Every row belongs to one group in each of 4 separate groupings. Each group adds its own fixed numbers to the row, and there is some noise. The rows also spread widely along 15 directions, which tell nothing about the answers.
(in the rows, 128 means zero)
Some rows, each with its group in each grouping after it:
[139 108  74 151 144 156 149  96  49 107 131 118 102 137 111 162 167  77
 119 135  65 149 124 135  87 126 117 195 127  58 184 105 154 106 110]
mit z73 voguv Z
[127  89 175 115 154 166 116 162 126 143 134 106 122 176 119 144 147 142
 171 110 121  76 109 168  99  99 127 174 134 121 168 105 101 115 132]
mit z73 vev M
[ 80 127 104 127  77  86 100  65  99 140 159  98 129  87 165  98 139 109
 136 109 128 213  86 142  87 142 100 141  62 155 120 134 194 108 161]
Kun z662 fima L
[107 103 102  41 156 140 147 126 148 134 123 145 129 120 124 164 116 133
 153 156 133  68 146 193  75 127 114 121 210 134 154 149 141 120 169]
bod z719 fima D
[154 126 176 143 118 155 125 168 164 101 103  95  79  72 147  72 149 179
  89  69 144 134  58 136 126 124 145 133 152 164 122 145 141 116 121]
Kun z371 poz Z
[162  82 182 163  91 128 127 120 150  87 148 164 174 209 118 157 143 173
 168  83 174  42 144 166 105 171 139 162 138 125 129 185 130 129 184]
turek z719 Gub D
[129 115 143 112 120 132 111 147 170 144 104 109 151 102 172  70 153 164
  99 102 168 160 107 131 128 123 161 119  89 169  94  94 181 164 152]
turek z371 Gub L
[137 115  86 111 123 169 132 147  99 163 117 124 124 182 118 164 116 104
 177 148  68 134 151 124 174 108 124 101 127  60 143 101  91 127  90]
bod z882 vev M
[130 147 154 177 147 127 136 171 186 116 100 134 142 151 129 133 158 171
 152 126 183  86 196 146  97  96 154 140 191 131 143 165  74 176 152]
turek z662 voguv M
[143 104 146 167 130 136 149 138 137  95 133 176 143 148 115 108 147 152
 140 138 131 143 123 123 110 142 115 140 128 130 112 133 149 138 161]
mit z882 poz M
[138 117 119 100 129 136 121 132 129 137 141 123 162 152 145 134 133 139
 151 129 142 109 146 134 115 130 155 110 103 126 128  99 156 139 163]
mit z719 Gub D
[117 141 100 132 155 128 127 115 111 137 150 112 124 138 138 102 102 112
 152 193 120 170 147 116  82 104 162  95  90 143 149  85 154 123 145]
bod z73 vev L
[127 151 136 150 132 112 114  99 165  85 135 139 136 116 145 104 162 163
  91 112 171 115 133 115  90 138 133 137 127 170 118 143 182 116 160]
Kun z882 voguv D
[135 144 159 162 139 181 105 155 161  84 143 134  82 134  77 134 120 166
 142 138 105  76 131  96 129 125 132 130 111 137 187  86  59  44  86]
Kun z882 voguv D
[144 116 158 143 116 109 151 155  91 176  75  53 112 132 141 116 143 132
 158 105 129 132 134 129 153 124 173 137 116 111 137  98 145 190 157]
mit z882 poz L
[113  80  90 133  88 123 155 117 116 135 123 140 134  86 101 155 130 142
 166 126 121 116 142 162 145 194 137 131 101  87 158 113 124 134 185]
turek z662 fima M
[101 147 153 115 112  99 138 109 129 149  76 105 121  92 156 112 149 123
  83 114 172 146  95 126 140 143 124 120 143 190 104 154 162 167  81]
bod z719 voguv D
[150  75 163 165 106 119 145  86  88 118 105 142 135 190 107 143 179 135
 127  90 119  93 125 135 134 166 118 204 119 101 123 123 180 132 154]
Kun z882 Gub M
[ 91 130 118 127  82  88 117  67  97 141 156 112 136 164 117 170 111  89
 164 158 137 126 133 134 136 170 100 111  75 140 133 140 122 111  92]
turek z719 voguv Z
[141  89 166 121 139 165 134 160 142 144 118 142 131 194 108 122 116 135
 153 154 106 123 129 123 140 116 130 131 138 127 114 105 110 137 115]
turek z882 poz D
[144 114 175 119 107 118 146 149 113 136  88 127  95 170  98 119 144 134
 146  88  83 121 111  87 179 140 144 114 118 101  78  87 155 135 163]
turek z662 fima Z
[139  91 128 123 143 130 160 126  87 120 124 124 109 133  93 144 133 124
 140 140 116  82 135 111 133 169 159 124 105 104 155  72 148 126 146]
mit z662 Gub Z
[ 86 158  90 127 163 140 151 156 145 131  66 121 105  48 129 163 178 120
 114 131 143 123 141 147 109 118 110 155 177 107 182 119  80 169  81]
turek z719 voguv L
[142 155 135 142 138 143 129 156 163 104 119 143 113 143 119 124 145 151
 137 124 127 113 137  93 141 116 122  96 155 125 126 131  99 134 102]
Kun z882 Gub L
[167  96 159 151 120 143 177 121 131 131  93 179 142 233  76 146 112 131
 140 185 115  95 204 138 138 133 147 138 197 116 103 162 122 157 132]
turek z719 fima D
[143 137 147 173 121 153 121 122 120 116  91 111  99 125 108 123 154 146
  90 131 134  95 153 106 145 130 162 173 116 142 174  95 125 101  86]
bod z882 Gub D
[ 75 126 105 139 111  95 135  39 101 148 107 133 139 137  82 176 196  90
  93 175 150 100 174 150 148 165  87 191  99 144 141 101 144 139  67]
mit z73 poz M
[118 132 113 124 112  88 136  96 108  99 167 112 111 137 154 157 115  96
 149 125 156 110  99 119 116 177 110  75 138 131 119 191 144 143 114]
turek z882 poz Z
[157  88 169 104  96 153 144 146 148 168  89 113 121 157 118 101 109 173
 133 131 125 115 141 167 166 113 157 109 181 147 121 155 123 138 136]
bod z662 Gub M
[176 150 120 203  95 134 141 132 148  79 164 157 150 177 119 121 104 157
 155 157 140 134 179  96 131 143 158  74 125 122 125 181 115 131 142]
mit z882 voguv D
[139  90 133 115 170 150 158 134 133 111  94 139 112 106 114 134 162 149
  94 116 137  71 118 126 120 161 142 159 155 122 140  91 160 144 140]
Kun z882 poz D
[131  94  77 120 144 131 165 140 140 133 101 129 161  76 138 146 177 153
 122 102 154 109 124 145 138 181 160 130 120  92 133  93 148 194 160]
Kun z73 voguv M
[125 132 146 152 130 131 126 122 127 103 145 122 132 121 137 109 150 123
  94 125 167 134  86  83 133 159 142 112  76 174 110 103 145 150  72]
mit z73 poz D
[123 108 140 131 134 152 148 152 132 139  92 132 131 170 118 157 165 117
 133 122 131 109 120 156 125 107 108 170 196 117 136 166  83 163  60]
bod z73 voguv Z
[136 132 122 140 129 150 129 134 137 114 103 129  98  83 129 100 141 157
 108 128 117 141 119 129 123 125 137 136 137 134 158 112 150 102 141]
bod z882 Gub M
[117 188 160  96 141  96 131 131 144 125  84  59  53  89 143 129 158 125
  94  86 152  77 107 101 146 120 147  83 179 161 126 142 138 150 103]
turek z73 fima L
[142 124 121 122 143 134 128 139 147 121 134 125 152 127 171  98 139 146
 119 126 168 140 113 121 107 125 164  96 126 153 110 124 166 164 138]
bod z73 Gub M
[114  80 127  79 138 136 145 104 143 116 168 161 158 164 127 133 116 118
 127 163 152 118  86 147  97 151  89  96 143 170 106 167 147 144  95]
mit z73 voguv L
[137 168  83 141 182 141 101 132 147  86 163 114 145 159 173 149 147 117
 127 139 170  85 184  85  74 108 175 103 115 118 141  97 139 151 132]
turek z882 poz D

New rows, each followed by its group in each grouping:
[ 95 129 141 114 152 123 134 149 160 136 121 153 142 141 138 109 140 119
 137 149 150 158 125 111 116 116 115 105 140 154  84 117 125 178 114]
turek z662 poz D
[136 123 133 151 108 132 109 104 111 142 123  85 124 158 150 117 133 119
 107 130 133 149 138 123 119 118 150 151 102 139 137 131 155 124 107]
turek z882 voguv Z
[138 148 110 111 120 116 133 133 144 110 158 141 142 176 135 141 133 120
 162 136 129 123 139 122 115 114 121  77 163 121  91 175 135 148 142]
mit z73 fima Z
[139  89 158  86 107 121 109  79 131 110 180 112 142 145 149 103 100 152
 106 124 163  93  87 132 103 176 142  95  81 198 116 138 215  89 166]
mit z882 voguv D
[163 114 174 122 100 145 146 145 113 140  96 123 106 160 120 118 134 149
 132  90  99 122 101 127 173 129 134 106 142 115 105 139 146 131 138]
mit z719 vev M
[123 145  79 100 165 151 158 151 141 136  77 152 131 124 113 159 178 117
 111 142 105 116 169 111 153 112 113 126 177  84 125 100 123 176  96]
mit z882 voguv D
[106 181 121 206  84  91 134  56 150  55 140 203 121 139  61 145 171 128
  97 173 152 100 179 108 145 174  81 134 109 158 120 166 128  84  87]
mit z371 vev Z
[147  90 110  99 152 156 125 141 158 147 120 125 163 137 173  85 138 151
 117 146 143 158 153 174  80  88 162 140 146 133 114 112 190 155 188]
turek z371 Gub M
[108 135 112 125 146 148 126 166 161 117 126 144 130  86 125 120 151 145
 147 140 134 138 121 137 118 120 115 118 116 128 145  92 107 127 123]
mit z371 Gub M
[167 152 196 223 120 133 153 186 130  86 116 111  94 135 140  75 115 155
 149 103 144 171  77  77 114 118 170  97 132 157 130 163  96 154 106]
bod z73 voguv L
[117 140 154 177  92  95 131  98  87 107 117  96  85 108 129 134 152 122
 122  82 152 105 103 121 126 162 137 150 112 139 157 157 142 113 119]
bod z662 vev Z
[132 139 152 152  87 103 141 114 125 158  91 119 137 153 135  89 163 127
 128 130 116 197 145 151 122  96 123 160 163 141  89 177 174 169 157]
mit z73 fima D
[151 144 174 135 159 157 131 136 145 101 121 159  91 170 101  92 129 146
 103 151 104 119 126  83 131 101 122 103 148 157 110 110 151  94 118]
mit z882 vev M
[ 88 123 131 136 163 110 123 128 144 110 137 140 148 109 151 118 173 120
 128 128 175 140  99 129  68 135 113 156 108 155 134 110 146 163 127]
turek z73 Gub L
[135  96 150 138  99 136 123 124 129  92 185 147 141 167 116 124 104 149
 172 119 128 126  96 126 105 154 114  97  89 141 132 147 125  94 151]
mit z662 voguv L
[136 114 133 115 154 137 126 136 185  86 140 166 156 140 142 117 177 167
 109  99 168  88 117 146  67 124 128 151 171 149  99 154 166 142 175]
Kun z73 fima Z
[134 175 131 168 147 107 141 134 139 124 105  88 117 109 173  99 144 128
 103 141 191 132 165 125 103 101 170 100 162 166 126 169 148 183 118]
mit z371 vev M
[163 145 144 198 136 170 134 158 146  81 146 178 129 147 119  85 117 162
 140 158 115 174 138 107  91 102 142 114 122 133 132 133 122 104 148]
mit z719 vev M
[141 104  79 148 123 163 148 148 132 132 118 133 135 127 114 142 123 136
 162 160  98 144 171 161 124 126 147 128 129  73 163 109 103 130 146]
turek z371 voguv M
[ 70 137  83  96 135  95 120  92 143 123 142 144 150 113 106 179 189 115
 150 146 147  86 156 171  95 145  81 161 126 119 143 113 138 132 150]
mit z73 poz Z
[132 115 169 222 150 109 159 136 145  90 113 182 157 120 117  64 163 167
 119 157 179 164 157 114  68 135 155 172 118 167 121 115 170 165 196]
mit z662 Gub M
[146 105 127 107 151 157 115 155 132 112 136 104 132 150 168 145 141 131
 132  78 151  79 110 116  99 128 156 131 129 113 139 118 139 152 133]
turek z882 fima L
[155  99 184 132 110 143 108 132 126 126 143  88 118 170 139  93 120 149
 121  97 128 128  77 110 131 137 166 120  71 159 112 100 158 107 129]
turek z73 voguv Z
[127  83 153 120 128 142 132 113  85 139 102 115 128 116 134 120 145 134
 112  95 131 116  84 132 124 166 159 169  69 137 142  64 186 121 147]
bod z719 vev D
[135 123 146 179 143 109 167 116 146 103 103 161 139 144 116 107 156 145
  98 146 172 123 158 114 103 143 144 141 167 154 103 158 149 173 130]
Kun z662 voguv Z
[142  94 141 129 162 123 171 147 109 110 122 170 158 183 145 141 150 110
 159 113 138 126 103 118  95 145 118 128 167 103  88 147 151 194 137]
Kun z719 Gub D
[136  96 195 110 133 131 146 136 127 125 140 143 116 177 141 109  88 126
 143 132 142 127  67 122 122 143 116  73 150 169  89 173 139 137 107]
turek z719 vev M
[135 145 176 146 146 109 152 148 173 121  69 150 129 148 115 118 184 172
 117 106 172  75 153 132 139 122 149 134 186 150 100 141 141 178 160]
bod z73 vev M
[ 73 116 122  97 112 112 112 119 130 177 135  84 139 149 136 172 150 103
 180 128 142 117 113 193 108 116  80 158 153 132 152 170  77 144  78]
Kun z73 voguv Z
[148  72 195 126 100 128 141 135 119 118 160 132 119 195 114 125  73 135
 163 123 143  86  64  93 175 197 139  58  87 157  97 148 121 126 101]
turek z882 vev Z
[132 131  96  91 144 144 125 145 140 129 134  98 109 106 143 145 134 133
 148 117 118 105 128 138 115 123 154  99 138 102 150 101 131 127 161]
turek z73 fima M
[135 149 106  75 118 139 131 118 141 117 111 136 114 108 118 140 153 147
 112 107  93 116 128 131 143 130 115  99 144 110 118 112 171 104 161]
mit z719 voguv D
[128 132 169  92 124 164  63 154 139 140 175  67 106 154 146  94  98 134
 146 126 129 126  81 110 126  93 147  89  48 182 138  65 119  62  83]
mit z371 Gub Z
[114 130 134 125 133 114 141  59 113 116 112 175 147 203 126 161 172  86
  79 144 149 104 154 127 113 138  87 160 173 143  87 179 172 157  72]
turek z719 vev D
[163 149 191 134 105 154 109 142 157  75 133 165 103 190  98 134 139 167
 129  72 107  68 103  76 176 149 130  86 106 126  92 113 125  78 126]
turek z719 vev D
[ 88 107 141  89 146 139 140 151 150 137 106 158 121 116  98 150 156 130
 153 145 118 103 113 164 121 127  66 157 185 131 152 141  99 131 108]
mit z882 Gub D
[134 140  79 105 163 159 120 139 163  91 137 137 150  85 157 121 157 151
  83 116 162 110 115  94 111 144 172  92  98 141 127  74 161 141 124]
bod z73 voguv D
[ 83  91 148  82 147 119 138 139 131 113 141 144 113 118 128 165 157 121
 169  80 137  87  52 151 110 160  60 128 159 124 121 143 110 139 121]
Kun z662 poz M
[126 121 187 139 131 163 128 149 144 130  78 149 105 140 112 111 160 151
 115 120 119 134 106 161 110  83  93 191 192 152 146 147 110 109  96]
bod z719 Gub M
[154 112  93 147 141 170 140 119 116 113 145 156 143 192 119 138 116 116
 134 178 112 136 186 124  97 106 152 129 150 103 135 128 124 131 115]
bod z662 poz D
[125 118 137 175 135 153 133 153 154  83 153 206 158 151  97 107 147 151
 154 154 125 153 139 107  98 130 113 138 107 129 122 109 114 118 143]
mit z662 Gub D
[141 143 112 195 119 124 145 115 130  90 145 150 126 135 121 112 128 132
 137 162 123 173 145 114 102 138 137 111 122 121 135 150 131 128 141]
turek z73 voguv M
[117 127 111  95 176 142 135 150 147 129 109 142 116 126 116 138 156 137
 147 138 108 107 140 123 118 114 118 124 147 103 126  67 135 134 154]
Kun z882 poz M
[115 177 174 201 143 119 133 152 170  90 120 156 107 124 117  89 152 147
 130 148 149 156 131 109  92 105 128 133 153 163 127 157 109 135 126]
turek z73 vev D
